The rows are grouped in 4 ways, from coarse to fine. Each group lies inside one group of the grouping before and may be the whole of it. The rows also spread widely along 18 directions, which tell nothing about the answers.
In the rows, 128 means zero.
Known rows, each followed by its group in each grouping:
[148 138  98 109 118 136  94  96  89 116 104  95 131 110 147 147 142 122
 153 167 105 121  91 107 113 169 115 104 138 118 173 177 119 103 115 153]
j_352 j_130 j_530 j_707
[147 104 111 116 183 124  62 147 157  86 101 102  81 130 124  86  83 160
 137 163 130 126 101 118 114 111 131  93 135 111 111 187  78 129 188  96]
j_863 j_870 j_160 j_347
[129  71 113 107  66  99 123 121 117 105  88 113  87  78 112 119 158  68
  67  98 126 130  59 172 118  98 147 145 106 105 128 105 129 110 198 105]
j_863 j_649 j_256 j_275
[134 116 155 145 145 148 172 190 151 208 125 141 198 132 133  82 104 135
 128  75 172  66 147 107 163 134 108 108 209 200 105 102  92 156 141 132]
j_352 j_130 j_461 j_867
[ 99 116 138 107 128 140 170 152  87 123 135 136 153 114 116 156 124 163
 151 119  99 104 184 119 147 158 115 124 167 178 161 180 130 118  84 120]
j_352 j_877 j_819 j_241
[153  96 101 103 183 166 123 120 139 158 125  63  94  91  98  82  96 128
 106 137 168 149 126  95 100  89  92 138  86 119  94  79 144 131 132  86]
j_863 j_870 j_18 j_412
[146 125 129 123 125 126 100 117 170 109 104 106  76  99 128 135 172  63
  88 153  84 177  62 149 116 129 150 141  96 104 129  89 159 151 139 161]
j_352 j_397 j_526 j_184
[125 142 145 124  96 107 141 159 130 140 106 118 123  96 168 190 150  96
 116 110  29 148 150 160 146 170 142 159 149 154 173 124 151 163  99 120]
j_352 j_397 j_526 j_62
[127 128 121 117 112  62  95 169 208  71 108 177 139 126 111 102 129 125
 161 132  95 150 104 120 129 145 155 113 134 122 124 111 118 172 156 147]
j_352 j_397 j_179 j_821
[135 173  83 175  97 218 160  98 104 180 151 129 135 183 152 174  91 117
 120 120 123  78 173  66  99 137  87 125 124 105 146 105 155 145 107 141]
j_352 j_130 j_306 j_258
[191 154 154 149 150  93 111 112 109 108 116 140 175 127 182 160 139 125
 134 169 162 154 104 167 168 187 162 113 120 184 115 121  80 102  99  83]
j_352 j_877 j_852 j_104
[101 136 154 127  97 160 168  89  99 159 151 135  97 114 120 172 134 118
  85 115 114  99 125 174 162 134 135 146 123 150 160 100 149 132 114 124]
j_352 j_130 j_530 j_350
[107  86 104 123  68  84 138 141  92  84 100 136 133 114 150 154 155 123
 101  87 108 135 122 118 101 123 137 128 152 106 140 220 138  77 181 140]
j_863 j_649 j_965 j_320
[123 106  67  99  66 138 110 143  94 132 127 122 164 152 152 152 116 112
 140  94 105 122 137 134  51 152 117 141 166  93 188 176  85 107 128 116]
j_352 j_877 j_819 j_990
[130 151 106 140 109 155 118  89 122 102 136 174 171 133  91 103 135 129
 149 160 187  92  97 152 134 158 148 129 114 163 112 109  74 141  99 103]
j_863 j_649 j_256 j_694
[143 129 114  89  97 101  76 105 122 116 112  95  83 108 123 125  91 124
 192 170 104 115 100  96 102 124  97  95 162  58 176 143  95 133 158 145]
j_863 j_870 j_160 j_730
[ 81 165 100 160 109 131  88 135 160 142 120 110 123 159 109  65 127  97
 159 125  86 127 153 106  98  83 124  93 165  62 138 186 132 176 119 171]
j_352 j_921 j_266 j_333
[119 128 142 120 132 103 108 108 125 109 158 129 111 129  77  73  75 138
 196 161 179 121 121 125 162 102 148  64  89 120 146  88 141 114 106 115]
j_352 j_397 j_553 j_491
[ 81 113 115 104  90 137 115 119 125 124 152 111  69 126  88 107  84 152
 145 102  90 105 108 134 123 104 137 106 124  87 186 172 155 130 150 169]
j_352 j_877 j_852 j_269
[142 115  98  92 166 135  90 126 129 111  95  72  80 128 106 125 154  98
 118 159  78 186 122  97  78 119 103 122  89  73 128 121 159 132 131 161]
j_863 j_870 j_18 j_577
[105 109 114 162 102  90  99 153 200 151 122  93 136  90 138  30 110 120
 136  92  98 114  84 121 153 114 144  84 117 154 180 134 177 175 133 140]
j_863 j_870 j_899 j_857
[155 161 134  97 199 112  91 125 139 178  99  99 144 138 118  99 150 114
 111 135 157 187 140 146 105 111 108 147 156 100  66 115  58 143 140 122]
j_352 j_130 j_530 j_350
[158 130 155  94 151  22  87 138 156 112  84 164 176 161 147 132 170 117
 161 153 127 169 139 113 122 156  99  76 176 105 138 113  73 126 170 152]
j_352 j_397 j_179 j_821
[134  98 112  93 118  87 121 173 150 105 124 134 171  90 115  91 103 140
 168 119 161 152 133 126 108 130 135 148 156 144  96 131  73 132 126  82]
j_863 j_870 j_18 j_577
[111 104 125 153 123 103 113 112 119 126 121 158 184 170 164 118 167 131
  86 108 173 114 117 161 114 139 135  95 159 149 138 198  77  90 161 118]
j_863 j_870 j_160 j_347
[159 132 113 135 129 128 110 133 139 111 122 128 134 119 181 170 113 129
 124 148  99 136 127 142 122 174 133 138 123 164 161 132 114 136 114  70]
j_352 j_397 j_526 j_62
[173 124 100 134 144 146 104 123  78 152  94  64 122 119 174 150 118 100
 101 131 111 126 112 138 121 152 125 110 102 139 166 134 134 100 124  76]
j_352 j_397 j_553 j_491
[201 107 159 108 190 144 159 117 102 120 155 123 146 100 159 162  84 168
 157 187 219 139 137  79 133 156 101 122 146 182  91 117  91  70 106  77]
j_352 j_877 j_819 j_990
[127 113  97 139  75 118 157 133 137  63 117 154 152  62 138 145 144 129
 134 134 125 126 105  88 119 156 151 161 137 156  96 175 135 126 114 118]
j_863 j_870 j_160 j_347
[176 105 119  52 179 127  92 188 111 125  86  84  89 133 130 174 100 118
 132 130  72 168 141 141  85 153 114 146 140 103 139 105  84 126 160  97]
j_352 j_397 j_553 j_491
[ 97 150 142 137 110  75 108  68 143  78 140 187 138 146 111 135 180 142
 130 163 138 149 128 149 136 138 135 110 115 124 143 152 121 129 125 146]
j_863 j_649 j_256 j_694
[110 149 147 137 122 106 137 114 102  81 134 136 118 120 113 135 112 130
 198 190 144 136 197  77 146  98 111  94 161  96 104 156 126 121  88 109]
j_352 j_130 j_530 j_707
[149 115 114 110 116  69 115 149 154 128 132 160 214 166 139 107 150  98
 157 112 186 191 146 126  77 135 120 125 154 108 103  93  69 119 118 127]
j_352 j_877 j_852 j_104
[126  78 171 117 175  85 148 165 157 146 124 140 149 170 149 131 168 126
 112 121 141 167 178  89 100 113  71  82 188 128 131 143 136 110 158 174]
j_863 j_649 j_965 j_320
[112 194 127 125 124 117 115 107 154  83 139 159  82 146  74 151 120 138
 152 150  84 170 148 123 136 125 169 156  80  77  82 102 143 169 111 176]
j_863 j_870 j_160 j_347
[ 95 192 114 144 112 114 131  90 136  93 154 164 142 117 104 136 144 153
 135 129 130 172 130 133 133 139 180 172  96 123  82 181 139 133  89 158]
j_352 j_397 j_526 j_184
[114 149 106 174  64 147 161 135 108 129 103 107 136  77 131 118 125  77
 140 121 113  99 145 101 139 108 140 147 152 119  95 145 140 158  90 101]
j_863 j_870 j_160 j_730
[110 151 135 131  93 114 141  75 112 126 129 187 190 156 142 173 201 130
 112 137 137 118 120 138 125 188 117 127 150 149 154 145 105 121 112 174]
j_863 j_870 j_18 j_577
[141 151 145 109 168 118 172 128 148 148 156 165 146 144 113 170 118 173
 113 103 130 165 189 120 146 156 119 168  94 164 104  64 142 147 105 124]
j_352 j_877 j_852 j_104
[122  96 119 164 120 164 132 127 107 121 166 136 129 190 118  94  63 125
 158 139 196  83 154 104 124  86 127  52 121 118 149 121 128  91 124  94]
j_352 j_877 j_819 j_990
[173 135  98  54 159 116  80 113 139 173 145  75 122 105 122 119  73 171
 184 139 114 155 105 105  88 170  95 134 112 115 186  97 104 134 116 149]
j_863 j_870 j_160 j_347
[ 86 111  80 128  71 198 168  91  86 115 188 155 100 146 111 173  60 166
 127 110 139  63 161 112 102 131 118 139 103 126 187 149 153 102 114  86]
j_352 j_397 j_179 j_821
[122 124 102 122 118 189 127 120  83 117 136 100 115 101 120 129  98 150
 152 147 143  88 107 108 103 137 122 131 174 133 131 227  99 104 118 131]
j_863 j_649 j_256 j_694
[132 135  97 142 141 125  96 133 185 111 104 135 135 115 114  77 118  99
 135 160 146 130 144 132 116 102 115 135 126 125  98  88  83 191 126  35]
j_352 j_397 j_526 j_62
[168 161 109 155 153 142 115 193 148 148  95 104 164 142 125  83 106  84
 166 129 138 151 157 105 113 114 139 133 158 118  51 101  89 172  99 113]
j_863 j_649 j_965 j_320

New rows, each followed by its group in each grouping:
[139 143 153  91 162 105 155  80  94 119 113 151 115 133  83 155 155 143
 122 148 200 154 156  68 119 100  87 134 146  72  44 129 103  85 182 162]
j_352 j_397 j_553 j_491
[115  76 129  92 130 129 148 169 165 128 155 149 152 103 125 121  95 173
 135 108 134 110 136 141 119 158 111 144 156 194 160 118 102 147 121  85]
j_863 j_870 j_18 j_577
[ 96 119 174 205 119 132 165 147 144 113 136 159 145 146 150 114 150 103
 108 131 130  95 152 133 180 114 152  71 154 182 124 155 166 133 108 126]
j_352 j_921 j_266 j_333
[113 103 139 115  76  84 123 174  88 126 142 120 126 155 159 150  66 140
 170  83  97 107 145 141 136 137 155  75 166 116 202 182 130  78 151 135]
j_352 j_397 j_179 j_821
[100 158 150 151 108 132 152  91 132 163 151 133 103 129 146 150 117 164
 109 104 122 105 131  92 136 117 112 128 171 107 129 198 142 125 162 194]
j_863 j_870 j_160 j_730
[148 113 100  27 167 110  80 122 100 120 103  72 113  67  87 104 130 137
 153 150 136 185  87 145  83 134 122 161 136 100 112 159  67 102 133 121]
j_352 j_130 j_530 j_350
[113 164 165 161 146 161 154  91 128 166 129 132 128 124 134 146 190  91
  76 143 131 132 119 153 150 140 131 136 144 154 114 130 143 151  92 159]
j_352 j_397 j_553 j_491
[149  94 127 151 102 156 168 120 127 124 168 123 121 109 184 181 106 100
 120 149 147 137 141  97 102 142 109 125 126 150 162 105 170 103  85  91]
j_352 j_397 j_179 j_821
[ 65 193 162 170  72 102 160  89 181 136 152 203 116 126 101 131 131 154
 118  99 113  93 143 135 187 115 149 147 146 127 116 135 143 191 151 167]
j_352 j_397 j_526 j_62
[102 123 114 148  61  58 102 120 118 150  95  86 134  99 122  67 146  56
 137 101  91 131 118 164 154  94 149  89 101 101 181  94 161 148 110 108]
j_863 j_870 j_160 j_730
[ 94 122 105 126 130 193 122 107 127 119 148 106  77 118 125 150 133 123
  97 149  83 138 132 147  86 125 123 157 128 117 165 185 142 146  92 116]
j_352 j_877 j_819 j_990
[143 138 106 157 143 117 110 114 136 128 130 125 167 112 138  71  96 152
 147 138 205 110 114 104 137 120 133  99 135 152 100 168  96 115 132  78]
j_352 j_397 j_553 j_491
[150 132 160 102 102  96 133 112  90 132 128 153 174 130 127 146 145 109
 161 138 170 118  94 157 154 170 145 102 154 149 143  99  80  90 122 151]
j_352 j_397 j_526 j_184
[170 169 104 140 163 150 118  89 114 147 154 121 153 143 157 153 106 170
 121 139 135 148 121 122 128 181 145 136  67 167 147 129 142 110  86 122]
j_352 j_877 j_819 j_990
[143 156 157  88 203 182 119 126 150  83 141 173  83 176 100 196 118 174
 152 209 104 130 153 110 122 170 108 128 156 132 110 122  86 158 124 157]
j_352 j_130 j_530 j_350
[157 174 127 156 133 167 120 109  88 169 153  84 122 167 163 165 128  90
  92 110 141 198 104 164 103 139 182 157  88  99  88 135 140  87  90 173]
j_863 j_870 j_18 j_577
[162 137 160 108 123 108 117 106  91  76 114 156 135 103 120 155 131 109
 158 190 181 128  94 182 167 154 166 128 141 149  94 107  45 101 119  70]
j_352 j_397 j_526 j_184
[128 103 130  72 175 141 100 120  99 154  85  96 136 120 133 137 176 127
 121 169  88 105 120 137 113 171  63  92 187 150 200 173  83 134 131 134]
j_352 j_130 j_306 j_258
[141  54 146  91 143  90 158 156 132  98 103 166 157 126 127 139 157 119
 106 129 182 133 153 108 114 118  88 114 175 147  94 103  87  97 183  86]
j_352 j_130 j_530 j_350
[138 160 125 154 141 142 111  97 122 154 111 132 153 163 102  86 144 112
 125 134 153 102  97 130 158 135 138  79 107 137 126 106 123 133 128 165]
j_352 j_877 j_819 j_241
[ 85 183 164 119 147 139 139  77 122 162 146 154 141 139  64 100 154 141
 166 161 139  98 154 130 166 129 109 101 153 131 134 116 117 164  83 183]
j_352 j_921 j_266 j_333
[123  91 143 122 142 125 100 184 179 140 130 115 120 162 166 120 108 102
 153 148 102 135 165 121  88 110  84  82 214 113 175 138  97 159 133 114]
j_352 j_130 j_530 j_350
[130  92 132  86 129  71 134 116 189 121 109 141 118  41  95  86 146 141
  98 116 123 131  87 130 152 126 112 148 102 164 131  68 141 164 173 102]
j_352 j_921 j_266 j_333
[111 132 162 115 154 138 153 128 126 132 147 163 115 141  56 100 102 144
 119 112 205 114 132 158 163  92 157 133 121 134  59  88  92 125 154 111]
j_352 j_397 j_553 j_491
[ 75 125 159 148 134 176 153  89 107 119 159 136  95 139  98 119 140 119
 132 170 178 108 146 109 128  83 112  96 173 106 107 198 128 106 112 154]
j_352 j_397 j_526 j_62
[123 134  42 168  52 144  85 120 156 144 132  91 119 123 169  98  84 101
 128 100 102 122 108 110  58 104 124 140 129  72 171 173 134 159 136 101]
j_863 j_649 j_965 j_320
[132  96 145 103 111  67 130 117 172 116 167 150 100  92 170 165  90 176
 110 114 142 162 137 121 114 119 108 154 144 128 148 137 123 115 175  88]
j_352 j_130 j_461 j_867
[118 104 131 116 144 130 112 118 127 171 166  83 108 153 117  80 108 134
 113  86 168 165  77 130 100  98 145  95 114  92 139 171 154  73 155 214]
j_352 j_877 j_852 j_104
[138 125 121 112 120 146 124 129 105 167 154  74  88 105 132 127  65 141
 122  90 117 135 101 154 132 125 153 141 107 124 157 138 143 111 127 125]
j_352 j_877 j_852 j_104
[146 105  52 119 147 151  94 123 136 125 114  87 128 131 114  96 143 101
  83 108 123 171  84 121  72 136 144 134  33 121 138 107 176 113 125 124]
j_352 j_397 j_553 j_491
[ 86 103 109 145  44 106 126 174 138 122 125 123 103 146 108  98  93  83
 129  57  83 113 127 160 132  86 172 108 121  85 161 119 156 145 158 132]
j_352 j_877 j_852 j_104
[161 150 107 137  96 164 137 135 126 184  87  70 127  65 135 110 120  79
 130 116  88  87  76  99 151 148 123 132 144 146 137  88 151 171 120 150]
j_352 j_130 j_530 j_350
[102 159 115 144 112 140  69  97 105  98 128 110  91 135 115 104 103 124
 148 166 111 103  96 196 156 121 178  94 115 117 163 177  98 135 109  92]
j_352 j_130 j_530 j_350
[178 122  61 109 140 191 130 163  87 107  94  98 108 147 120 173  86 114
 123 123  86 118 147  90 100 154 130 142  70 123 116  76 147 120 130  91]
j_352 j_130 j_530 j_350
[124 128 110 137 127 128 128 147 141  84  92 117 106  82 130 141 139 118
 127 151  66 126 139 101 137 143 127 129 126 143 135 153 160 162 116  96]
j_352 j_397 j_553 j_491
[134 137 157  98 197 113 139 119 121 161 173 144 135 194 135 174 119 168
 102 105 165 202 191 136 100 127 116 145 116 118 105 126 115  82 132 145]
j_352 j_397 j_526 j_184
[ 99  64 161  95  93  82 172 133 152  87 142 139  77  40 101 129 113 149
 126 122 105 120 127 121 172 109 120 127 121 163 165 106 182 131 144  97]
j_352 j_877 j_819 j_241
[114  84 186 134 139 161 171 153 151 193 146 117  95 151 149 150 149  96
  52  80 119 128 118 151 128 112 109 120 181 138 141 124 151 129 166 189]
j_352 j_877 j_852 j_104
[137 150 120 167 133 150 128  77 131 205 137  73 134  96 182 114 148 114
  67 110 154 145  87 123 106 124 116 150 142 132 119 183 137 122 119 150]
j_863 j_870 j_160 j_730
[119 136 151 115 185  93  73 127 138 141  89 119 148 143 136  95 166 158
 121 142  85 117 105 167 158 163 127  76 166 164 182 206  87 139 148 151]
j_352 j_877 j_819 j_990
[117  98 115 140 164 224 136 160 108 155 125  99 122 163  83  83 125 102
 100 113 150  88 110 138 114 116 134 101 128 153 115 134 130 123 122 152]
j_863 j_649 j_256 j_694
[177 106  64  71 181 122  62 139  68 122 119  66 173 140 125 102 115 127
 161 144 162 194 115 155  61 160 141 120  77 131 140 146  82  61  81  84]
j_863 j_649 j_256 j_275
[118 141 127 103 146 124 129 153  83 153 138 116 143 153 125 143  82 171
 147  87 118 128 172 145 137 144 145 128 135 140 142 172 109  97 125 118]
j_352 j_397 j_526 j_62
[117 126 113 124 197 216 125 117 110 199 119  77 112 147 108  93 136 130
  73 112 143 100 100 121 105 123 105 114 142 134 125 184 127 118 144 173]
j_352 j_397 j_179 j_821
[135  97  86  68 124 105 101  97 142 114 159 108 129  89 102  95  96 152
 186 158 167 161 120  91  69 127  94 132 110 102 157 116 113 114 105 112]
j_863 j_870 j_160 j_347
[125 119 128 127 111 121 146  86 141  78 136 160 117  80 103 134 150 122
 101 160 169 150 106 146 141 122 149 164  82 145  83  86 130 130 114  81]
j_863 j_870 j_18 j_412
[101 104 162  95 159  70 116 166  97 135  65 114 143 149  86  94 171 102
 143 123  87 117 176 156 170 113 104  61 168 126 159 127 104 140 142 124]
j_352 j_877 j_852 j_104
[122 142 133 188  88 134 140 114 167 167 190 128 140 141 199 134 109 113
  93  98 161 167 110 132 102 113 150 137 141 125 126 167 154 117 113 152]
j_352 j_130 j_306 j_258
[137  70 111  83 172 122  79 137 116 103 100  99 111 136 103  87 135 123
 103 136 153 145  79 175 105 123 141 106 100 125 134 139  83  94 171  98]
j_863 j_870 j_899 j_857
[ 80 123 101 104 140  98 117  99 126  64 150 155 115 151  97 139 162 145
 112 139 123 205 181 128  73 101 132 147  86  80 108 183 147  99 115 126]
j_352 j_921 j_266 j_333
[125  96  81  89 116 106 110 158 132 162 131 132 185 172 142 116 122 147
 126  58 115 133 132 115  64 155 108 114 143 120 182 155 113 102 164 164]
j_352 j_921 j_266 j_333
[146 126 161 118 159 119 134 124 135 104 130 172 114 199 115 180 159 120
 104 138 111 159 135 140 140 156 136  99  87 125 133  65 148 118 144 178]
j_352 j_877 j_852 j_104
[108 172 107 198  85 142 149 101 123 169 157 114 180 136 161 112 127 106
 137 117 148 134 166 106 128 122 133 119 120 134 133 137 169 138  46 124]
j_863 j_870 j_18 j_412
[180 121 110 108 178 167 138 158 108  76  66 115 135  64 105 137 152 119
 122 175 122 123  89 116 141 177 151 163 118 188  51 127  90 139 109  90]
j_863 j_870 j_160 j_730
[114 133 115 121 145 147 123 132 128 141 115 144 133 165  69  78 108 129
 133 115 169  97 156 121 125  88 112 109 141 104  90 112  80 144 160 113]
j_352 j_877 j_819 j_241
[143 177 140 184 126 217 146 127  92 213 119 105 146 164 150 133 120  81
  92 107 136  73 123 166 155 138 143 124 168 150 115 124  95 148 105 131]
j_352 j_877 j_819 j_241
[104 111 136 118 104  96 118 125 115  93  86 114 115  94 118 117 168  97
 144 152 100 121 116 113 137 117 118  93 170 106 147 184 129 121 143 148]
j_352 j_397 j_526 j_184
[118  91 114 113 163 124 120 139 176  99 143 137 112 103  82  64  65 175
 162 154 170 105 153 101 133  96 109 112 116 152 114 105 102 159 136  49]
j_863 j_870 j_160 j_347
[120  94 128 144 110 146 119 161 135 145 193 113 114 177 175 136  58 154
 145  96 128 132 123 132  93 130 146  88 143 129 197 186 155  88 124 163]
j_863 j_649 j_965 j_320
[ 90 151 129 123 109 131 115  88 109 156 142 104  72 132 112 128 117 117
  97 105 125 144 120 158 113  85 141 142 132  60 128 178 127 114 153 152]
j_352 j_397 j_179 j_821
[163  74 141 119 145 111 106 198 147 136 114  79 125 119 181 130 121  84
 115 118  95 175 107 162 108 146 149 112 142 154 155 120 122 118 120 110]
j_863 j_870 j_160 j_347
[ 74 143 110 128  95 121 136 134 139 112 104 161 119 135  79 123 169 123
  96  87  75 121 136 146 126 118 148 153 131 109 118 161 138 167 153 169]
j_863 j_649 j_965 j_320
[170 144 134 129 183 169  98 138 111 154 120  88 129 127 143 122  95 130
 144 166 132 114 101 162 143 166 145 115 133 173 133 127  80 136  91  94]
j_863 j_870 j_160 j_730
[153 105 156  62 147 119 160 164 104 133 131 147 146 142  85 159 120 134
 172 128 129 130 145 119 133 169 120 121 134 151 131  49 111 117 112 166]
j_863 j_870 j_160 j_730
[146 204 129 168 123 140 116  58 105 184 165 132 172 178 156 148 133 107
 143 156 165 145 143 151 125 157 134 122 106 121 142  89 109 131  50 136]
j_863 j_870 j_160 j_730
[181 149  85 107 132 129  89 135 153 146 127  96 143 112 195 167 115 108
 125 141 119 205 128 130  47 153 114 191 155 101 113 135  73 141 106  85]
j_352 j_130 j_530 j_350
[102  90 132  96 154 123 162 136 155 101 176 177 106 162  66 125 108 167
  99  91 185 171 156 117  99  92 145 155  81 113  63  95 138 100 161 147]
j_863 j_870 j_160 j_347
[166 113 174 116 174 102 129 124 139 108 123 152 114 129 130 139 107 169
 145 169 162 111 118 106 166 143 108  84 144 161 123 111 106 115 170 124]
j_863 j_649 j_965 j_320
[143 118 160 143 134 156 154 109  88 157 117  71  83  79 130 122 104 109
 134 157 144  88 119  93 168 104 106  92 152 133 123 132 147 113 128 128]
j_863 j_870 j_160 j_347
[110 136 134 140 143 167 160 191 121 142 153 130 140 171 140 156  65 171
 166 105 103 109 218  84 119 132 117 119 183 140 123 177 129 137 101 134]
j_863 j_870 j_18 j_412
[147  83 129 103 130 196 140 185  65 148 121  62 107 116 141 148  90  98
 126 115 123 113 109 155 109 137 147 130 167 140 133 156 105  89 114 113]
j_863 j_870 j_18 j_412
[147 151 127 151 167  87 116 114 137 112 113 138 157 139  86  63 128 116
 138 146 190 164 155 122 161  89 151 107  70 127  54  69 120 128 115  81]
j_352 j_877 j_819 j_990
[162 123  97 151 122  78  81 132 165 153 134 114 178 150 160  58  83 123
 157 114 176 146 122 114 111 113 124  77 116 123 148 105 105 122 137  87]
j_352 j_877 j_819 j_241
[ 98 141 154 165  85 113 129 137 224  91 169 187 110 112 129 109 108 135
 143 139 103 115 103 141 157 129 166 122 142 155 142 118 147 193 120 141]
j_352 j_921 j_266 j_333
[133 118  81 116  91 197 174  82 115 106 157 158 128  97 116 179 126 119
 111 158 166 117 133  94  83 144  98 185 105 134 112  88 128 131  94  82]
j_352 j_130 j_306 j_258
[129  75 107  74 178  87 140 171 121 130  72 131 192 106 113 109 186 140
  79  89 126 149 150 128 116 147  98 138 137 180 111 144 100 116 162  93]
j_352 j_130 j_306 j_258
[143 135 132 123 172 148 104 151 115  90  91 107  27 183  78 148 114 119
  97 126  59 146 119 122 143 104 164 100  54  75 102 105 184 123 189 190]
j_863 j_649 j_965 j_320
[152 124 104  63 181 160 122 136 120 218 142  75 129 141 111 133 132 114
  77  76 131 201 131 150  62 133 110 189  98 111 117  66 122 123 116 157]
j_352 j_130 j_461 j_867
[105 100 129  89 187 117  93 155 177 126 115 116 101 143  64  58 125 156
 122 117 107 140 110 131 127 111 126  98 106 126 131 124 134 154 166 167]
j_863 j_870 j_18 j_577
[ 99 151 155 206 147 160 131 121 178 132 131 155 106 154 142 106 128 122
  70 136 147  98 138 150 166  87 143 114 152 146  83 158 115 173 151  97]
j_352 j_130 j_530 j_707
[122 119 118 152 105 132 117 143  94 122 141 149 168 186 152 116  79 157
 150 104 181  73 122 126 132 132 151  68 173 135 137 204  79  73 169 126]
j_352 j_130 j_530 j_350
[100  97 138 116 121  54 113  99 148 100 103 166 124 148 110 124 190 107
  83 130 119 147 141 166 131 113 114 105 100 114 155  90 123 136 166 101]
j_863 j_870 j_160 j_730
[141 138 113 129 110 101 160 111 132 135 125 142 179  73 152 138 136 164
 123 110 142 121 119  89 147 169 120 149 137 183 122 148 139 122 121 123]
j_352 j_130 j_530 j_350
[ 93 153 146 126  54 138 175  93 103 174 158 150 115 130  89 143 114 108
 130  87 145 100 144 135 141  97 128 148 148  87 132  90 132 135 130 167]
j_352 j_877 j_819 j_990
[ 66  90 170 112 120 120 161 127 101 133 136 128 106 105  77  87 116 144
 143 120 158  82 159 132 167  72 107  88 188 125 134 178 116 119 143 122]
j_352 j_877 j_852 j_269
[132 170  83 153 111 139 100 108 131 119 136  93 101 116 167 161 110 114
 119 143  68 180 162 134  95 127 138 165  96  98 145 161 151 151  75  77]
j_352 j_877 j_819 j_241
[143 173 118 113 123  96 111 159 193 140 133 189 174 188 121 146 148 126
 122  88  92 183 117 149 109 177 165 157 106 126 109  65 113 174 137 201]
j_352 j_130 j_306 j_258
[102 108 126 129 113 134 130  83  72 116 176 129 103 134 157 172  92 181
 104 125 155 122 143 171 119 127 138 132 117 140 177 213 121  65 126  73]
j_863 j_649 j_965 j_320
[160  82 135  91 132 130 117 124 107 112 107  75  60  68 137 138 104 128
  99 138 137 134  66 126 123 114 126 136 132 112 113 154 115  89 191 112]
j_863 j_870 j_18 j_577
[135 129 133 101 149  45 100 141 162 123 115 128 144 130  96  75 140 117
 143 108 142 199 109 127 130 116 156 107  95 103 101  98 139 118 147 170]
j_352 j_397 j_179 j_821
[135 139 121 135 132 148 152 152  88 126 121 135 190 159  96  99 129 119
 182 127 167 117 143  72 129 139 138  83 151 135  90 147 126  96  94 188]
j_352 j_877 j_819 j_241
[ 90  82 115 107  55 129 145 119 124 114 154 153 113 123 122 149 120 152
 124  91 105  79  96 123 109 148 117 114 148 136 213 169 151 109 165 175]
j_863 j_649 j_256 j_694
[ 96  85  94 135  61 112 139 117 172  56 176 188 134 133 124 131 121 149
 134 124 142 136 110 104  93 137 144 123  89 131 158 134 169 116 126 136]
j_863 j_870 j_18 j_577
